Every row belongs to one group in each of 4 separate groupings. Each group adds its own fixed numbers to the row, and there is some noise. The rows also spread widely along 18 directions, which tell nothing about the answers.
Some rows, each with its group in each grouping after it:
[ 2.85 -0.36  0.48  1.21 -1.56  1.27 -2.83 -2.67 -0.19  0.47  0.88 -0.96
  0.69  2.48  1.09 -0.75 -0.27 -1.63  0.13  2.65  3.00  1.31  0.19 -0.63
  2.30 -2.12 -1.92  2.18 -2.25] : (0) z_828 J (1)
[-2.58 -1.43  0.59 -1.93  2.09 -0.67 -2.06  0.06 -0.21 -1.77 -0.61 -1.50
 -0.35  2.93  0.65  0.19 -0.56  1.46  0.17  0.50  1.37  1.12  2.46  1.79
  3.34  1.55  0.71  4.40 -1.37] : (2) z_462 D (1)
[-2.10 -1.29  0.30 -1.61 -2.90  3.75 -0.15 -0.08 -3.11 -1.08  0.49  2.53
  3.28 -0.53  1.60 -0.23 -1.22 -1.53 -2.47 -1.14  2.06 -0.20 -3.06 -1.58
 -0.21  0.17 -0.31 -0.87 -1.05] : (3) z_462 J (0)
[-3.46  0.77  1.75 -2.16 -2.89 -0.48 -2.69 -0.16  0.22 -1.72 -0.21 -0.42
 -0.40  1.59 -0.79 -0.26  0.25  0.09  1.68  1.57  1.84  1.76  0.08 -2.79
  1.86  2.01 -0.93  1.91  0.99] : (0) z_153 H (0)
[ 0.93  1.17  0.44 -2.64  0.12  0.85 -2.74  0.60 -0.22  1.83 -1.05 -0.10
  1.11 -0.25 -0.48  1.21 -1.13  0.17  3.47  0.46  3.71 -0.80 -3.25  3.56
  1.21 -0.60  0.01  1.68 -0.39] : (3) z_828 Y (2)
[ 0.29 -1.10  1.03 -2.88  1.52 -1.05  0.63 -0.35  2.18 -1.22  1.94  0.53
 -1.39  1.77 -0.86 -2.71  1.15 -0.19 -2.04  2.42 -2.11  1.48 -2.39 -1.01
  3.29 -3.52 -0.11  1.69 -1.27] : (1) z_153 H (2)
[ 1.42  1.12  0.39 -1.26  2.17 -0.26  2.10 -0.85 -1.25  2.38 -1.21  0.53
 -0.96  0.48 -1.38  0.84 -0.32  1.74  2.29  0.85  2.13 -0.14 -0.21  2.78
  1.12 -0.06  0.39  1.20 -0.89] : (5) z_462 Y (2)
[ 3.26  0.08 -0.10  0.33  1.72  0.11  1.22  1.50 -0.70  3.04  0.25  5.11
 -0.03 -0.51  1.47 -0.22  1.76 -2.24  1.11  2.16 -0.02 -1.41 -1.26  0.57
 -0.97  1.23 -1.68 -1.07  1.54] : (4) z_828 D (1)
[ 3.85  0.22 -0.61 -0.58  0.61 -2.56  3.25 -1.09  1.30  0.24  3.51 -0.29
 -2.16  0.45 -0.71  0.51  0.47  1.25 -0.29  2.38  0.13  2.46  0.75 -1.69
  0.09 -3.94  0.97  1.83  0.47] : (1) z_153 Y (0)
[ 3.61  0.19  0.27 -0.80 -0.80 -1.03  0.75  1.54  2.98 -1.35  0.28 -0.63
 -1.67 -0.64  1.07 -2.92  0.66  0.93  1.40  1.34  1.50  1.99  0.63 -1.22
  1.83 -0.47  0.32  0.29  1.86] : (5) z_153 J (2)
[-0.71 -1.40  0.40 -0.40 -0.72  2.21 -1.13  1.17 -1.55  0.36  3.44  1.14
  0.32  0.83 -0.58  1.12 -3.00 -1.39  0.70  0.57  1.27 -0.19 -3.26  0.57
  1.91 -0.34 -2.55  2.07  1.98] : (2) z_828 J (2)
[-0.57 -1.60 -1.72  0.71 -0.05 -1.71  0.75 -0.49 -1.90 -0.11  1.94  0.13
  1.33 -0.38  1.38  2.15 -0.90 -0.06 -0.58  1.34 -1.38  0.98  3.56  0.39
 -2.64  2.58  0.96 -0.75  1.39] : (4) z_462 D (0)
[ 0.82 -2.02 -1.77  0.64 -0.68  2.07 -0.84  0.68  0.36 -0.16  4.06  0.34
  2.04 -1.39  3.25  0.25 -1.50 -3.88 -0.96 -1.18  0.32 -0.25 -1.73 -0.96
  0.85 -1.16  1.30  0.59 -0.36] : (2) z_828 Y (1)
[-0.55 -2.26 -2.58  1.24 -1.03  2.94 -3.33 -1.29 -0.15  0.56  5.44  0.03
  2.18 -0.56  1.02  1.53 -2.47 -4.67  1.05 -0.22  2.57  0.03 -3.52 -1.41
  1.58 -2.12 -0.95  0.65  0.65] : (4) z_153 D (0)
[ 1.11 -0.34  0.08  1.79 -0.61  3.36 -1.34  1.10 -3.10  0.44 -0.27  0.41
  0.97 -1.05 -0.38  1.01 -0.89 -0.05 -0.17 -0.73  3.12 -0.26 -2.41  0.61
  1.19  1.31 -0.85  1.03  1.47] : (0) z_828 J (0)
[ 1.10 -0.33 -1.31  0.96  3.43 -0.50  2.68 -1.57 -1.13  2.61  2.17 -0.02
  1.33 -0.59 -0.19  0.92  2.63 -3.02 -0.85  3.20 -0.95 -0.72  1.81 -0.47
 -0.50 -1.50  3.02 -1.33 -0.15] : (2) z_828 H (1)
[-3.48 -2.46 -0.89 -1.53  2.19 -0.57 -2.35  1.04 -2.52 -1.82 -2.48  1.07
  2.58  0.38 -0.49  1.34  2.22  1.24 -0.87 -0.71 -0.65 -0.83 -0.44  1.19
 -2.17  0.97 -0.16 -0.91  1.15] : (0) z_153 J (0)
[-0.57  1.35 -0.22  0.27 -1.99 -0.43  0.38 -0.25  1.64 -1.37 -0.47 -3.69
 -0.21 -2.22 -0.13 -3.00  0.07 -0.44 -1.66 -0.54 -1.91  0.76  0.31 -1.98
 -0.44  0.65  2.09 -2.02  0.32] : (0) z_462 H (1)
[ 2.54  2.48  0.62 -0.56  2.17  0.35  0.11  0.66  2.57  3.26  1.92  1.61
 -2.09 -0.60  2.81  0.96 -0.36 -0.77  2.10  0.67 -0.41  0.15 -0.98  1.28
 -3.43  1.06  0.10 -1.96 -1.02] : (1) z_828 J (0)
[ 1.77  1.62  0.21  0.71 -3.32 -2.00  1.92  1.15 -0.17 -2.01 -2.68 -0.74
 -1.83  0.40  0.74  0.52  0.54  1.62  0.14 -0.63 -0.51 -0.07  2.37 -1.07
 -0.96  0.93  2.92  1.92  0.80] : (5) z_462 Y (1)
[ 0.75  1.86  1.22  1.63 -1.34 -0.41 -1.39 -1.76  2.93 -0.51 -0.42 -2.92
 -3.63  2.02  1.01 -0.95  0.07 -0.44  0.20 -1.90 -1.36  1.71  0.05 -1.76
  0.46 -0.97  0.89  0.81 -3.60] : (0) z_828 Y (2)
[-2.74 -0.87 -2.10  3.03  2.59  0.35 -0.08 -1.91 -1.27  1.90 -1.11 -1.14
  2.37 -0.75 -2.81  0.65  1.82 -2.19 -0.95  1.92 -2.26 -2.42  3.12  0.13
 -1.12  0.09 -1.39 -2.25  0.44] : (4) z_462 H (1)
[-0.17 -2.20 -0.50  0.01  1.18 -2.83 -2.75 -0.88  1.74 -1.30 -0.09  1.36
 -2.04  2.84  0.91 -2.28  1.98 -0.89  3.71 -0.64 -0.57  2.27  0.47 -2.25
 -0.33  0.55 -3.94 -1.09  1.25] : (4) z_828 J (1)
[-1.19 -0.89 -1.22  1.40  1.17  1.36 -3.22 -0.18  0.80  1.94  0.61 -0.97
  2.20 -2.65  0.29  0.45 -2.03 -2.30  2.58 -1.17  0.98 -1.00 -0.96  2.36
  2.38  2.87 -0.57  1.92 -1.46] : (1) z_828 Y (0)
[ 2.34  2.35 -0.18  0.78 -3.13  1.14 -4.81  3.20  3.54 -0.68 -0.02 -1.27
 -1.91  0.05  0.26  0.77  0.80  0.34 -0.22  0.28  1.17 -0.33 -1.87 -1.44
 -1.62 -2.80 -1.61  0.64  2.58] : (5) z_828 J (2)
[-0.74 -0.04  0.92  1.19 -1.53  2.04  2.03  1.05  1.19 -0.66  0.02 -0.64
  1.43 -1.16  0.06 -1.71 -0.16 -2.12 -0.98  0.83  1.31 -0.69  2.53 -1.58
  2.82 -0.23  0.14  0.84 -1.01] : (3) z_828 D (2)
[ 3.58 -0.39 -1.86  0.65  3.39 -0.47 -0.96 -0.29  1.47  2.79  1.90  1.22
 -0.35 -2.14  0.25 -0.41  0.27 -0.32  0.84  0.16  0.11  0.14 -3.39  2.74
 -0.27 -0.25 -0.37 -0.46  0.48] : (5) z_153 D (0)
[ 3.48 -0.15  0.87 -0.13  3.08  0.64  0.22  0.03  0.70  3.12  2.67  1.74
 -1.56  2.08  2.63  0.61  0.56 -3.38 -0.90  4.09 -2.90 -1.37 -1.48  1.86
  1.10 -0.62  1.24  1.46 -1.05] : (3) z_828 J (1)
[ 5.19  2.20 -0.56  3.95 -0.74  0.67 -1.51  0.23  0.36  2.83  1.59 -1.79
 -4.15 -1.27 -0.60  0.78 -0.62  0.01  0.14  1.18  0.30  1.55 -1.82 -0.22
  0.87  2.35  0.25  0.43  2.76] : (0) z_153 D (2)
[-2.61  0.09 -0.50 -0.48  1.31 -0.70  2.23  1.00  1.63  0.73  1.43  2.09
  1.43 -0.19  0.30  2.29 -0.54 -1.59  2.32 -1.95 -0.77 -1.98  1.22  0.43
 -3.84 -2.50 -0.59  0.11 -2.02] : (3) z_828 J (2)
[-1.50 -0.08 -2.14 -1.15 -1.22 -0.82 -2.59  1.44 -0.21 -1.67 -0.58 -1.32
  3.74 -3.68 -0.36  0.22 -0.40  1.19 -1.50 -2.40  2.09  0.02 -1.58  0.61
 -0.73 -0.03  2.62  1.95 -0.05] : (2) z_153 D (1)
[-1.45  0.53  1.73 -2.12 -1.24 -3.51  1.97 -0.44 -0.88 -0.79 -1.09  3.29
  0.51  1.52  1.02 -0.41  1.19 -0.54  0.21  0.67 -1.35  0.19  0.96 -1.46
 -0.28  1.71  1.50  2.78 -2.48] : (4) z_828 D (1)
[ 3.06 -0.42 -0.22 -0.20 -0.06  2.24 -2.89 -1.30 -0.90  0.73  2.73  0.73
 -1.26  2.89  4.24  2.80 -0.42 -1.54  1.28 -0.45  3.34  1.78 -2.08 -0.17
 -0.13 -1.73  1.41  1.29 -2.27] : (0) z_828 Y (0)
[ 1.58  0.55  2.20 -2.06 -0.68  0.40  1.48 -0.83  3.46 -1.70  0.09 -0.49
 -1.83  2.02  1.29 -3.37 -0.60 -0.32  0.16  0.34  0.25  1.08 -1.24 -0.56
  3.19 -3.70  0.48  2.29 -3.42] : (3) z_153 Y (0)
[-2.35  0.42 -0.20  3.53 -1.59  1.47  0.57 -1.27 -1.99 -1.30 -2.64 -2.21
  0.38  0.42 -2.92  0.61 -0.23  1.19 -2.89 -1.23 -1.00 -0.59  1.99 -0.30
 -0.39 -0.81 -0.51  0.32 -1.40] : (2) z_462 H (2)
[-0.79 -0.42 -0.80 -0.06  1.05  3.61 -1.79  3.65 -0.01 -0.05 -0.08  0.77
  2.10 -1.21  0.67  2.38 -1.67  0.12  1.39 -1.34  4.28 -2.46 -0.38  2.17
  0.56 -0.66 -1.47  2.46  0.99] : (0) z_153 Y (1)
[-1.08  0.65  1.90  0.56  0.82  2.23  3.58 -0.72 -1.29  0.86  1.80  0.04
  0.28  0.98  0.50  0.61 -1.38 -1.68 -2.70  1.86  0.27 -0.60  1.66 -0.34
  2.08  0.43  1.84  1.39 -2.39] : (3) z_828 D (1)
[ 0.07  1.06 -0.01 -2.36  3.45 -0.41  0.32  2.18  2.66 -0.18  0.90  0.45
 -3.63 -0.25  0.88 -0.97  2.42  1.11 -1.02 -1.98 -0.85  1.52 -2.90 -1.26
 -1.25 -0.88  2.27 -2.07  0.63] : (2) z_153 D (2)

New rows. What belongs after each?
[-0.63  0.57  1.11 -3.32  0.73 -2.36 -2.74  2.89  3.84 -0.49 -0.23  0.27
  0.26 -0.75 -0.85 -2.29  0.60  1.52 -1.16  1.95 -1.60  0.09 -1.19  1.59
  1.34 -0.85 -1.94  3.20  0.23] : (4) z_828 D (2)
[ 0.57  0.41  0.63  0.51 -0.15 -0.34  4.87 -1.05 -1.06  0.61 -0.95  0.16
  1.97 -0.99  0.09 -0.33  0.16 -2.33  0.35  1.03 -0.16 -1.65  2.11 -0.11
  1.88 -0.37  3.56  1.65 -3.12] : (1) z_828 Y (1)
[ 4.01 -0.37 -0.13 -1.06  0.35  1.43 -1.59 -1.63 -2.69  1.18 -0.22  2.06
 -0.70  2.29  0.78  1.59 -0.12  0.40  2.15  1.28  3.30  0.51 -4.46  2.49
 -0.16 -1.42 -0.31 -0.96  0.75] : (5) z_153 Y (0)
[ 0.55  0.94  0.41 -2.22  2.64  2.78 -0.53 -1.66  0.57  2.92  1.88  0.30
 -1.77  0.73  0.02 -1.33 -0.07 -1.50 -0.60  1.37 -0.34 -0.50 -4.79  0.52
 -0.37 -1.39 -1.79 -4.95  0.52] : (5) z_462 Y (1)
[ 1.52  0.82 -1.23  3.55  0.73 -0.26 -0.16  0.83 -2.82  2.59 -0.01  1.45
 -0.19 -1.68 -0.73  2.86 -0.02 -0.20 -0.31 -0.64 -1.65 -1.07 -0.87  1.40
 -2.53  3.31  0.32  0.27  1.67] : (0) z_828 H (1)
[-1.35  1.59  0.16  2.04 -2.63  0.38 -2.48 -0.67  1.49 -0.32  0.71 -3.24
 -1.09  0.71  1.38  1.62 -2.12 -0.23  1.31 -0.75  1.41  1.38  3.39 -1.30
 -0.91  2.50 -0.26  0.31 -0.53] : (3) z_828 Y (1)
[-0.31  1.93 -0.39  2.12  0.10  0.91 -0.06 -2.20 -3.23  2.82 -1.27  1.35
  0.71 -0.82 -1.28  2.39 -0.60  0.12  1.85  0.22  1.51 -0.25 -0.82  1.25
 -2.73  2.91 -0.57 -2.23 -0.16] : (4) z_153 H (0)
[ 1.17  1.97  0.13  1.48  0.89  0.74  0.28  1.91  0.70  2.01 -2.87  0.25
  0.98 -2.03 -0.64  0.96  2.35 -0.56  0.00  1.20  0.79 -2.90  1.17  1.40
  0.69  0.16  1.57  2.33 -0.46] : (5) z_828 Y (0)
[ 0.82 -0.06  0.67  1.22  0.06 -0.15 -0.11 -0.33 -0.16 -0.34 -0.70  1.61
 -2.45  2.70  0.70  0.33 -0.20  1.11  1.80 -1.61  1.24  1.12  0.64 -0.10
 -0.43  0.11 -2.80  1.28 -1.03] : (2) z_828 Y (1)
[ 1.22 -1.73 -1.40  0.06  1.96 -2.78  0.93 -0.18 -1.49 -0.44 -0.46  0.65
  0.01 -0.22 -0.83  0.54 -0.79  0.00  4.38 -1.52 -0.44 -0.35 -0.82  2.76
 -1.42  0.83  0.21 -0.83  1.60] : (1) z_828 D (1)
[ 1.03 -3.24 -1.62  2.11  3.52  3.55  1.74  1.71 -1.91 -1.76  0.54 -0.15
  1.05 -0.14  1.09  1.08 -3.00  0.90  0.93 -1.60  1.66 -1.05  1.11  4.16
  0.27 -0.10 -0.70 -1.59  1.43] : (1) z_153 H (1)
[-1.37 -1.66  1.36 -0.24  1.62  0.42 -1.25 -1.28 -1.06 -0.11  1.22 -1.18
 -1.04  2.70  0.34 -0.50 -0.85 -0.74 -1.55  2.28 -2.19  0.79  0.58  0.60
  2.27  2.16 -1.29 -0.08  0.10] : (0) z_828 Y (1)
[-1.97  3.47  2.12 -1.51  0.86  0.62  2.21  2.64  2.10 -1.20 -1.10 -2.50
 -0.70 -1.10 -2.42 -0.73 -1.02  3.07 -2.94 -0.54 -1.79 -1.45 -0.49  1.51
 -1.97 -2.75  0.60  0.13 -0.38] : (0) z_828 H (1)
[ 1.34 -1.29 -0.91 -3.61 -2.52  0.12 -3.06 -0.18 -2.26 -0.85  1.51  0.68
  2.16 -0.66  1.08  0.76 -2.69  0.34  4.53 -0.15  5.96  2.34 -3.85  0.93
  0.63  1.18  0.26 -0.04  1.85] : (1) z_153 J (2)
[-1.59 -0.56  0.05 -0.43  1.35 -1.31  0.89  0.97  0.87 -0.93  0.53  1.71
 -1.17 -1.02  0.48 -0.90 -0.92  1.20  1.38 -4.40 -0.65  0.92 -2.18  0.46
 -1.01  2.01 -0.52 -0.21 -0.31] : (5) z_828 D (0)
[-0.44  2.94  0.70 -0.01  0.01  1.35 -1.46  0.43  4.61  0.73 -0.98 -3.92
 -0.02 -1.98 -2.44 -2.63  0.54 -0.52 -0.01  0.54  1.45 -1.03 -0.75 -0.15
  1.62 -2.93 -0.42 -0.87 -0.74] : (5) z_828 D (2)
[ 0.47  3.08  1.76 -1.40 -1.05 -0.61  2.52 -1.02  1.10  1.08  1.85 -1.56
 -0.65  1.01  1.36  1.72  0.00 -1.27  0.87  3.93  0.78  0.23  3.02 -0.81
 -1.37 -0.22  4.20 -0.81 -0.73] : (5) z_828 D (0)
[-0.33 -1.50 -2.40  0.86  2.90 -2.47  1.71 -1.40  0.10  1.41  4.37 -0.48
 -1.53 -0.19 -0.33  1.19  0.14 -1.49  1.83 -0.12 -1.61  1.23  1.23 -1.09
 -0.32  0.81  1.15 -0.24  1.79] : (5) z_462 H (1)
[-2.02 -1.69 -0.64  0.50  0.33 -1.97  1.06  0.79  1.37 -1.84  2.22  1.75
 -2.16  1.20  0.98  0.64 -0.97  0.56  1.19 -3.17 -1.76  1.87  1.09 -2.09
 -0.76  0.68 -1.72  1.30  0.14] : (4) z_153 Y (2)
[ 1.05  0.72 -0.01 -0.14 -0.80  2.20  1.15  1.16 -1.29  0.50  0.16 -0.66
  3.26 -2.34 -0.08  1.35 -4.11  0.68  0.45  0.49  1.38 -1.75 -1.10  4.74
 -1.11 -0.29  1.12  0.01 -0.24] : (0) z_153 H (2)
[ 0.83  2.44  2.29  0.37 -1.49 -0.73  0.71 -1.11  3.77  1.10  1.99  1.20
 -3.20  1.45  0.89 -1.72 -0.77  0.29 -1.77  0.02 -2.33  1.72 -1.05 -2.10
 -1.13 -0.81 -2.32  0.66 -3.34] : (5) z_828 J (2)
[-2.38 -2.87 -0.89 -0.09  0.68 -1.47 -0.54  0.95  0.70 -4.03 -1.68 -1.36
  1.65  0.04 -0.30 -1.36  0.35  0.80  0.24 -1.69 -1.06 -0.08  1.90  0.71
  0.42 -0.27  0.08  0.81  0.40] : (0) z_153 D (0)
[-3.90 -0.67 -0.41  0.19  1.82 -0.20  0.12  1.02  1.66 -2.62 -0.02 -3.25
 -1.54  0.84 -0.64  1.07 -0.53  1.35  0.79 -2.94 -1.14  0.50  2.70 -0.56
 -1.40 -0.45  0.11 -1.89  0.41] : (1) z_828 Y (2)
[-4.11 -0.57  0.55 -2.56 -0.65  1.01 -0.89  0.96  1.83 -2.27  0.15 -1.56
 -0.08 -0.68 -0.10 -2.64 -0.33  0.01 -1.15 -1.36 -0.57  0.51 -1.30 -1.84
  1.80  0.79 -0.47 -1.05  0.89] : (5) z_462 Y (0)
[ 3.39  1.21  1.01 -0.29 -1.13 -0.67  3.71 -0.71 -0.53 -0.05 -0.49  1.67
 -0.33  0.89 -0.17 -0.07  0.23  0.39 -0.83  1.20  0.33 -0.01 -0.31  0.24
 -1.02 -3.70  1.23  0.48 -2.55] : (1) z_828 D (2)
[ 0.92  0.55 -0.13  0.16  2.46  0.78  2.67  0.50 -0.65  1.49 -0.09  2.52
 -1.18  0.02  0.57  0.39  2.02 -3.22  1.23 -1.71 -1.17 -2.42 -3.27 -0.57
 -1.72 -1.88  1.94 -2.28 -0.35] : (0) z_828 D (1)
[ 2.55 -1.28 -2.18  2.23 -2.20 -1.84 -2.65 -3.08 -2.10  3.29  1.27  3.38
  2.26 -1.30 -1.02  0.32  0.63 -2.65  0.43  0.96 -0.35 -0.04 -3.50 -0.75
 -0.80  0.89 -3.34  0.13  0.15] : (5) z_828 Y (1)
[ 3.15 -0.70 -2.05  0.73  1.64  0.42 -2.00  1.93 -1.19  1.20  0.23  1.09
  0.98 -2.00  0.50  1.25 -0.04  0.84  3.09 -1.87  5.08  0.40 -1.45  1.97
 -0.10  0.66 -0.97  1.29  1.96] : (0) z_828 D (1)
[ 2.63 -1.04 -1.41  3.47 -1.25  2.05 -3.97 -1.13 -3.40  0.11 -0.93 -2.09
 -0.77  0.89  0.19  2.68 -1.49 -0.60  0.58 -0.88  0.21  0.02 -2.17  2.23
  0.03  1.89  0.61 -1.09  1.21] : (1) z_828 Y (2)
[-1.41 -2.89  0.04 -0.26  0.67  1.78 -0.50  0.75 -1.10 -2.50  0.99  0.80
  1.51  3.00  0.44  0.98 -1.46 -0.37 -0.04 -0.28  2.36 -0.65  0.91  0.95
  1.48 -2.88 -2.22  2.09 -0.37] : (3) z_828 D (1)
[-1.00  0.60 -0.01  0.30  0.64 -0.66 -1.84  0.75  1.21  1.23 -0.69  1.39
 -2.92  1.26 -1.54  0.07  2.78  0.12  0.96  0.93  0.24  0.93  0.75 -3.14
  0.26  1.02 -3.57  0.48  1.48] : (1) z_462 J (2)
[-0.38  1.05  0.61 -0.76  1.41 -1.29  2.90 -1.04  1.19  1.54  0.37  1.80
 -1.07 -0.08  0.91 -1.17  2.84 -1.09  0.13 -0.71  0.18  1.55  0.82 -3.01
  0.26  0.00  1.57 -0.40 -3.16] : (2) z_828 Y (2)
[ 1.25  1.67 -0.31 -1.10  0.28  0.55  0.89  1.99 -0.69  2.22  0.35  1.31
  1.67 -2.63 -0.86  2.22  1.83  1.25  0.07  2.72  5.42  0.33  1.88 -1.04
  1.03  0.09  0.59  3.08  0.82] : (1) z_828 Y (0)
[ 1.70 -0.62 -1.92  2.12 -0.25  1.37  1.21 -0.59 -2.16 -0.29 -2.14  0.52
  2.41 -2.90 -0.24 -0.85  0.79 -1.26  0.19 -1.80  0.09 -1.37 -2.25  0.35
 -2.43 -0.61  1.41 -4.01  0.85] : (4) z_153 J (0)
[-3.52 -1.68 -1.20 -0.74 -1.00  1.29 -1.55  1.51  1.08 -2.98 -2.06 -2.40
  4.23 -1.89 -0.72 -2.74  1.01 -1.76 -1.49  0.51 -0.30 -2.08  1.89 -1.38
  0.89 -1.63 -0.49 -1.02  1.26] : (4) z_462 J (1)
[ 1.08 -0.93 -2.17 -1.77  0.40 -2.43  0.56 -1.41 -1.50  1.74  3.17  1.27
 -0.73 -0.05 -1.87  1.57 -0.53 -1.63  4.52 -1.19  1.93  1.04 -4.40 -0.29
  0.35 -2.06  0.63  1.56  1.51] : (3) z_462 D (2)
[ 1.52 -2.74 -1.51  0.10  1.02 -2.20 -0.81 -1.44 -0.62 -1.76  0.69 -0.44
 -0.86  1.06  2.53  0.02 -0.59  0.32  1.53 -2.11 -2.18  2.16 -0.80  1.29
 -1.90  1.13  1.37 -2.01  0.17] : (0) z_153 Y (0)
[ 0.05  0.05  1.79 -2.79  3.75 -0.44  1.61 -0.49 -0.84  0.14 -0.23  0.70
 -2.26  3.54  0.98  1.30  0.31  0.41  3.24  2.86  0.19  0.48  0.58  2.57
  1.36  1.06  2.70  0.61 -0.64] : (1) z_153 H (0)
[ 1.20  0.75  0.46  1.62 -3.12  0.20  0.12 -0.27 -0.17 -0.48 -0.09 -1.60
 -0.18  0.09 -0.73 -0.49 -0.27 -1.08  0.68  1.48  1.01  0.18  1.63 -2.10
  1.16  0.01 -0.96  0.48  1.49] : (0) z_828 Y (1)
[ 0.74 -0.24 -1.26  0.54  2.68  2.28 -1.01  0.91  0.35  1.28  0.94 -2.12
  0.50 -1.54  0.21  0.54 -0.34 -0.44 -1.12  1.38  0.39 -1.12  0.00  2.48
  0.76  0.48  1.25 -1.00  1.55] : (5) z_462 D (0)
[-1.73 -0.46 -0.56  2.12 -3.51  2.81  0.47 -0.45 -1.12 -1.80  0.51 -2.70
 -0.02 -1.22 -2.24 -1.05 -2.93 -0.84 -0.03 -3.26  1.46  0.46 -2.04 -2.27
  1.79 -0.66 -0.96 -0.19  1.02] : (3) z_462 J (2)
[-0.91  0.20 -0.88  0.77 -1.09 -0.07 -1.83  0.93 -1.45  0.31  0.13 -0.52
  1.49  0.53 -0.16  4.15 -0.77 -0.01  0.91  0.74  1.51 -1.16  2.23  1.02
 -1.78  0.40 -0.02  1.80  1.13] : (3) z_828 Y (1)
[-1.90 -1.50  0.40  1.63 -0.57  0.14 -3.84 -0.80 -0.73 -1.30 -0.39 -0.22
 -1.72  2.98  0.28  0.87 -3.12 -0.77  2.12 -1.68 -2.26 -0.34 -1.42  2.17
 -0.35  3.20 -2.85 -0.06  0.05] : (1) z_828 D (1)
[ 0.42 -1.09 -0.67 -0.73  4.08  2.97  1.96  1.68 -0.65  2.18  2.36  0.65
  0.25 -1.75 -0.84  0.14  0.03 -1.78 -1.53  1.08 -1.42 -2.03 -3.56  1.67
  0.82 -1.35  0.24 -2.64  2.27] : (0) z_153 Y (2)
